The same things were measured in two ways. Each way mixes the same 11 hidden numbers, adds some noise and spreads widely along 6 directions of its own, which tell nothing about the thing.
In the rows, zero is written as 128.
Some things both ways: the first way, then the second way.
[116 128  94 137 122 121 126 150 153  89 140 154 126 111 113 104 125  58
 131]
[159 133 155 108 133 123 127 126  98 136 107 132  98 152 122 154 151 173]

[130  90 109 144  61 109 126 145 121 118 156 130 157 152  90 154  59 158
  97]
[110  96 142 151 106 126 144 109  98  74  82 120 165 127 126 129 189  95]

[141 124 134 114 102 110 177 105 101 148 122  99 125 160 107 112 137  80
 122]
[ 95 154 148 107 141 129 104  90  94 122 127 120 126 112 107 130 144  95]

[101  80 106 126  97 127 124 118 129 216 186 111 107 164 149  97 158 154
  94]
[134 168 112 119 141 167 161 143 147 125 123 106 149 165 108 153 210 150]

[117 141  29 153  85  69 160 196 168  20 197 124 192 122 121  84  99 110
 137]
[123  82 127 147 122 124 131 102 104 107 141 118 107 129 110 154 133  87]

[143  83  91 151 113 133 140 139 129 149 156  88 164 172  97  99 148 151
 125]
[127 156 120 131 137 122 136 106  79 145 135 153 155 103 121 161 105 107]

[113 159 153 111 139 122  45 196 113 171 159 110 111 175 115 120 105 167
 145]
[182 133 170 157  83 138 138 143 164 106 120 189 172 159 107 150 163 101]

[119 186 125 113  90 111 181 121 135  92  95 104  95 135  94 125 117 117
 139]
[155 112 139 114 146 143 112 124 115 127 136 135 124 129 117 119 115 123]

[127 147 190  94 151 144  47 166 133 111 114 119 142 136 116 156 107 147
 155]
[176 134 159 118 127 153 118 101 143 204 124 150 120 112  95 115  78 113]

[106 145 139 117 154 122 117 104 101 171 125 113 138 117 118 186 178 142
 129]
[114  97 104 126  93 131 154 132  89  81 145  95 125 172  93 140 156 103]

[135  80 174 120 135 125  90 123  97 179 147 113 107 176 141 128 162 138
 119]
[161 139 128 145 161 165 129 115 112 155 112 115 143 125 128 143 116 141]

[105 195 181  87 154 127 119 108 103 177  78 127 115  99 113 153 153 129
 127]
[124 134 123 120 113 122 120 115 100 145 112 148 109 104 123 149 191 149]

[ 94 136  67 150  98  90 145 121 192  85 134 100 132 133 106 110  72  91
 135]
[165 158  98 108 161 187 133 156 129 225 143 129 143 139  87 140 151 160]

[125 166 209 101 175 117 109  62  82 160  52 136 114  94 123 214 155 127
 138]
[ 84 145  92 109 147 157 109  85  95 132 143  74 124  88 108  98 109 102]

[ 95 119 113 133 122 107 112 136 131 128 155 120  94 146 114 144 159 117
 146]
[154 103 107 131 136 134 154 135  95 131 123 111 105 188  85 143 139 134]

[158  87 123 139  86 147 174 131 100 136 145 100 195 166  69 129  88 109
 115]
[122 121 130 101 146 131  90 127 115 176 151 192 149 113 121 117 108 123]

[ 89 125 148 125 165 104 104 125 160 126 136 126 116 116 124 143 171  91
 148]
[111 150 111 123 122 102 169  96 139 144 137 169 122 130  78 154 154  77]

[122 164 169 130 134 134 158 113  83 124  58 111 151  90 111 125 149  96
  67]
[125 116 163 112 173 136 122 102 130 118 164 106 119  67 112 144 139 149]

[ 94 105 118 153  92 125 138 159 174  78 150 124 105 150  93 129  94  72
 151]
[116 171 125 105 165 160 141 119 114 184 110 157 117 130  82 131 148 127]

[151 132 121  63 116 128 140  61 145 160 108  97 147 118 156 154 173 186
  94]
[154  73 133 125 107 104 132  82  87 125 118  88 133  88 138 117  75  77]

[ 98 123  98 162 106 107 168 139 168  73 138 134 134 115 124  87 118  87
 144]
[138 131 133 129 106 126 152 125  92 119 122 103 110 138 130 174 175 153]

[ 84 100 137 147 148 128 107 108 123 168 134 146  90 122 153 140 175  83
 133]
[127 131 144 139  80 134 152 122  68  72 118  86 131 157 115 154 145 145]

[ 97 124 144 151  95 137 157 156 145  87 117 109 114 142  98 129 110  64
 114]
[123 104 136 112 170 143 149 110  71 142 111  92  78 113 100 159 159 157]

[109 129 130 129 118 130  80 169 141 119 125 135 117 128 100 148 125 147
 110]
[158  21 157 176  98  75 158  92  58  49 104 137 116 119 150 151  62 132]

[126 115 133 125 120 122 155 102 141 106 124 176 104 110 140 149 133  66
 165]
[125 140 169 119  45 126 143 117  63  29  68  50 116 189 148 146 200 118]

[126 120  44 131  57  81 195 123 182  80 177 139  84 157 146  84 103  94
 160]
[202   7  95 132 143  84 116 126 129 103 170 152 103 151 124  98  52 121]

[113 149 114 101 109 139 105 125 161 156 127 123 102 134 123 122 113 139
 125]
[171 129 123  93 130 121 150 127 127 157 111 113 103 138  98 131 180 146]

Other things, the second way, with their names:
j297: [152 106 121 119 146 103 131 100 148 138 168 142  99 117 101 131 102 125]
j383: [167 123 160 117 114  77 108  87  83 147  69 146 109 106 139 115 127 119]
j502: [181 104 114 140 139 158 150 152 178 151 157 163 140 154 110 157 142 128]
j84: [158 118 121  92 122 100 138 112 138 140 143 131 113 175  77 118 125  58]
j477: [166 102  97 122 144 138 119 119 100 138 142  98 120 136 128 126  88 120]
j179: [156 116 122 129 134 121 112 111 118 149 138 144 151  99 135 121  95 122]
j214: [172 151 167 123 136  95 135  95 183 153 152 189 121 129 125 156  94 109]
j944: [147  83  94 119 127 131 160 128 152 128 140  92 114 172  58 113 190  63]
j682: [ 96 215 135 106 109 186 141 116 125 156 118  90 151 127  95 142 183 118]
j63: [169 117 131 134 131  89 143 116 105 116 133 186 117 124 139 154  78 166]
j739: [160  95 148 103 141  98 195 108 105 152 120  99 101 133  66 150 146 119]
j600: [204  79 128 130 113 109 145 128 136 132 132 121  93 149 135 144 113 166]
j526: [142 113 121  96 137  92 128  94  59  96 103 117 103 121 103 109 116  73]
j592: [123 150 134 117 104 128 152 105 105 124 112  99 108 167  92 148 154  96]
j558: [190  72 108 110 127  97 125 103 180 147 147 115  88 127 120 103 121 136]
j103: [ 83 184 161  95  82  99 164  88 111  50 114 100 133 136  81 140 200  45]
j85: [188  66 158 159  83 101 146 122  76 145  60 173  86 151 132 176 161 152]
j804: [183 115 135 130 110 117 144 114 134 173 137 118 115 144 115 140  98 127]
j488: [202 101 113 141  94 105 152 109 136 143 139 137 112 133 143 139  67 142]
j696: [138 156 135 117 123 186 161 139 134 120 122  83 154 174  94 137 170 123]
j93: [154 116 112 144 122 128 148 127 151 147 130 135 117 157 133 164 164 162]
j365: [126 109 133 145 130 156 120 102  95 139 141 131 150 110 108 133  68 103]
j819: [174 135 135 147 117 180 142 152 102 173  87 111  99 218 108 173 165 208]
j652: [164  87 118 112 143 147 143 136  87 151 109  73  86 137 121 153 167 192]
j198: [161 113 112 126 127 149 108 133  69 150 104 122  90 172 138 142 111 165]
j647: [163  71 129 120 146 119 123  98 169 129 178 137 101 125 114  96  33 134]
j110: [164 141  99 109 208 177 126 112 142 193 174 108 126  83  78 104  79 141]
j627: [147  94  81 115 162  94  93 106 126 164 169 178 110 112 134 115  75 120]
j733: [145  15 122 118 157  62 148  84 151  70 194 174  79  81 104 118  48 115]
j859: [175  40 125 132 107  74 129 112  97  85 160 144 118 112 131 123  64 126]
j491: [130  89  87 121 141 104  99 102 111 180 108 179  67 103 130 127 157 144]
j501: [161  71 139  86 129  82 147 113  97 143 128 115  87  99  75 109 161 129]
j551: [162 105 121 126 127 123 140 139 144 144 187 156 178 117  81 124 112  97]
j513: [190  61 110 138 123  94 154 104 115 148 125 101 101 115 121 117  98 142]
j556: [188  96 123 145 102 122 138 141 168  95 159 194 126 152 137 150 117 147]
j379: [175  84 153 162 109  79 150  90 115 113 134 142 133  97 138 158  91 131]
j320: [ 82 136 118 124 147 176 112  84  42 108 132  54  90 154 160 172  56 141]
j703: [103 136 143 136  98 183 111 122  97 127  95 117 138 144 127 150 185 109]
j997: [129 124 163 167 128 167 120  91 122 119 125 126 147 102 123 125  67 124]
j347: [134 117 140 159  68 153 132 113 169  89 129 144 131 143 107 131 167  85]
j533: [160  98 100 133  71 167 122 142 113  99 147  83 123 198 133 131 105 120]
j530: [ 80 177 167 126 114 170 130 106 114 124  79 156 165 107 135 133 165 135]
j215: [177 130 108 149 116 182 139 170 102 197  95 144 111 194 108 169 184 193]
j142: [135 133 148 102 136  96 129 109 112 112 143 156 143 104 129 133 120 126]
j550: [125 118 122 120 110 132 112 112  71 115 101 109 103 160 106 127 151  93]
j281: [108 113 146 135 127 128 135 103 115  87 130 133 146 110  98 128 149  85]
j815: [194 113 122 124 115  96 136 119 109 199  94 150  97 109 119 153 171 140]
j17: [149 136  70 136 168 168 135 109 146 218 165 110  80 125 112 156  90 197]
j792: [143  90 138 116 139 111 153 110 109  74 137  98 125 139 117 116 102 118]
j943: [182  91 141 138 128 136 103 110  87 180 124 150 140  92 120 112  55 112]
j188: [127 103 114 114 120 150 141 131  80  87 144  99 110 152 111 143 125 119]
j946: [147  83 141 148  70 129 176 127 100  57 109  88 153 192 112 152 148  63]
j76: [136 118 136 157 130 106 146  98  79 139 104 153 149 126 113 146 103 108]
j234: [146 123 141 141 153 170 134 110 132 129 140 105 126 113 139 161 111 167]
j31: [143 141 129 125 120 117 130 110 133 123 130 135 149 105 127 134 146 111]
j222: [176  59 158 140  83  87 139 111  87 122  90 126  94 129 143 152 139 145]
j621: [163  72  93 104 157 151 178 131  97 110 143  30  91 173  90 129 122 139]
j694: [145 109 117 120 165 121 138 112  93 119 141 125 105 118 114 154 122 142]
j631: [130  92 147 129  87 117 140 144 113  73 145 131 157 154 134 144 151 145]
j668: [157 167 155 123  98 121 109 119 114 143 107 174 142 145 122 123 122 119]
j519: [140  53 122 147 132  96 126 122 110 149 149 191 129  94  74 118 138 105]
j938: [111 129  81 107 160 109 141 104 153 128 190 128 152  94  85 102 114  79]
j983: [145  77 117 132 114 118 140 110 111 101 131 109  63 161 137 161 118 161]
j919: [111  58 150 161  73 124 150  90  30  80  57  53  80 134 153 170 166 137]
j145: [176 120 112 140 161 149 127 106 130 142 136 131  91 111 115 140 100 153]
j135: [ 97  97 144 122 117 121 123 112 104  59 141 129 136 142 141 127 113 129]
j140: [143  88 140 183 120 154 110 104 111 126  82 180 128 128 158 159 117 138]
j608: [149 111 133 147 122 129 137 105  91  90  93 105 125 147 138 142 132 135]
j403: [141 134 123 136 119 121 156 100 134  91 148 112 114 125 120 144 105 135]
j743: [130 102 126 120 161  91 124  85 138 106 167 137 103  77 137 120  85 166]
j351: [129 174 130 124 130 178  83 116 121 146 150 137 181  85 141 104  85 141]
j718: [148  65 143 127 107  66 134  79  94  96 116 133  92 129 117 127  99  84]

Some of these things the first way, each followed by its name:
[113  91 121 144  94 121 179 106 135 132 114 167 105 104 137  83 152  85
  97]
j743
[145 142 122 114 104 111 145 158 146  90 145 169 165 116  91 139  72 103
 148]
j491
[109 124  44 147  68  94 161 187 196  86 202 105 157 161 122  63  89 132
 118]
j502
[112 108 144 157 117 108  81 159 128  83 121 111 125 151  63 137  88 160
 149]
j76
[ 88  86  52 140  75  81 176 134 178 115 199 118 123 151 133 101 144  96
 121]
j215
[124  89  93 145  81  76 213  88 186  25 107 131 140 108 118  91 123  92
 142]
j804
[116 119 141 148 127 129  82 189 141 118 144 138 152 137 116 100  92 108
 110]
j234
[ 70 114 116 122 124 148  74 144 188 133 149  92  91 139 145 113 139 119
 109]
j739
[125  83 127 135 154 114  58 146 122 138 177 180 112 127 164 141 159 102
 140]
j608
[127 120 126 146  98 133 183 101 150 115  88 126 102 136  94 104  98  68
 134]
j142
[121 105 144 124 125 133 113 143 147 129 149 149 112 130 150 103 143 139
 145]
j600
[153 126  27 153 121 112 146 183 151  67 172 187 225  69 105 118 153 137
 105]
j556
[ 93 130 164 133 192 138  77 121 150 144 109 170  63 101 138 134 192  62
 160]
j63
[133 180  96 130 129 123 130 152 121 102  96 114 149 106  70 140 140 146
 109]
j694
[108 121 123 124 140 110 105 143 146  99 145 134 127 124 117 135 144 108
 159]
j592
[148  56 178 146 160 157  55 162 141 146 160 175 140 154 145 125 125 148
 175]
j488
[103 142 100  86  88  92 147 119 187 123 156 116  57 161 155  81 131  84
 154]
j718
[123 158 166 128 130 129 105 196 138  99 121 157 140 128  78 132  87 105
 153]
j983
[132 181 109 103 126 117  96 139 127 124 109 126 154  98  94 126 113 203
 122]
j31
[134  71 121 146 138 113 122  98 135 118 156 154 138 122 168 117 141  95
 146]
j179
[113 156 181  97 165 100 134  87 123 163  57 119 146  80  92 164 199 153
  88]
j17
[137 132 140  86 147 111 137  85  92 168 150 128 115 136 152 171 208 107
 149]
j550
[113  80 153 120 104  89 189  76 122 148 100 125 107 139  85 161 181  63
  94]
j819
[111 141 192  89 150 131  74 152 143 150 125 133 103 144 116 164 142 100
 140]
j85
[ 93 141 162  79 100 132 148  73 144 181  74 122 113  91  93 189 143 119
  57]
j530
[ 84 131 134 138 118 130 128 118 128 160 129 120 115 121 122 120 113 108
 117]
j631
[169  71 169 146  95 126 170 128 100 148 152 128 121 207  96  94  88  92
 179]
j627
[164 168 181  91 154 131  91 148  65 150 102 117 229 115  62 222 115 164
  99]
j703
[ 84 106 156 108 102 119  91 154 124 161 161 119  94 152 166 112 158 155
 107]
j997
[ 63 209 150  78 128 124  94 123 145 187 109 113  60 109 121 132 128 121
 117]
j135
[121 150 160  87 151 139  65 145 142 163 144 113 112 150 152 105 134 171
 159]
j815
[124 145 189 116 160 133  78 134  67 164 111 120 136 124 118 187 160 141
 113]
j281
[171  10 184 141 115 134 190 119 106 141 152 130 144 184 129  68 195  68
 124]
j214
[126 132 148 135 172 114  64 162 135 122 172 160 146 141 148 160  99 111
 205]
j533
[103 141  74 135  81 140 144 131 167  77 125 133 123 101 127 120  91 115
 127]
j501
[ 93 153 117 134 101 136 103 155 155  93 124 128  88 122 102 125  95 147
 141]
j792
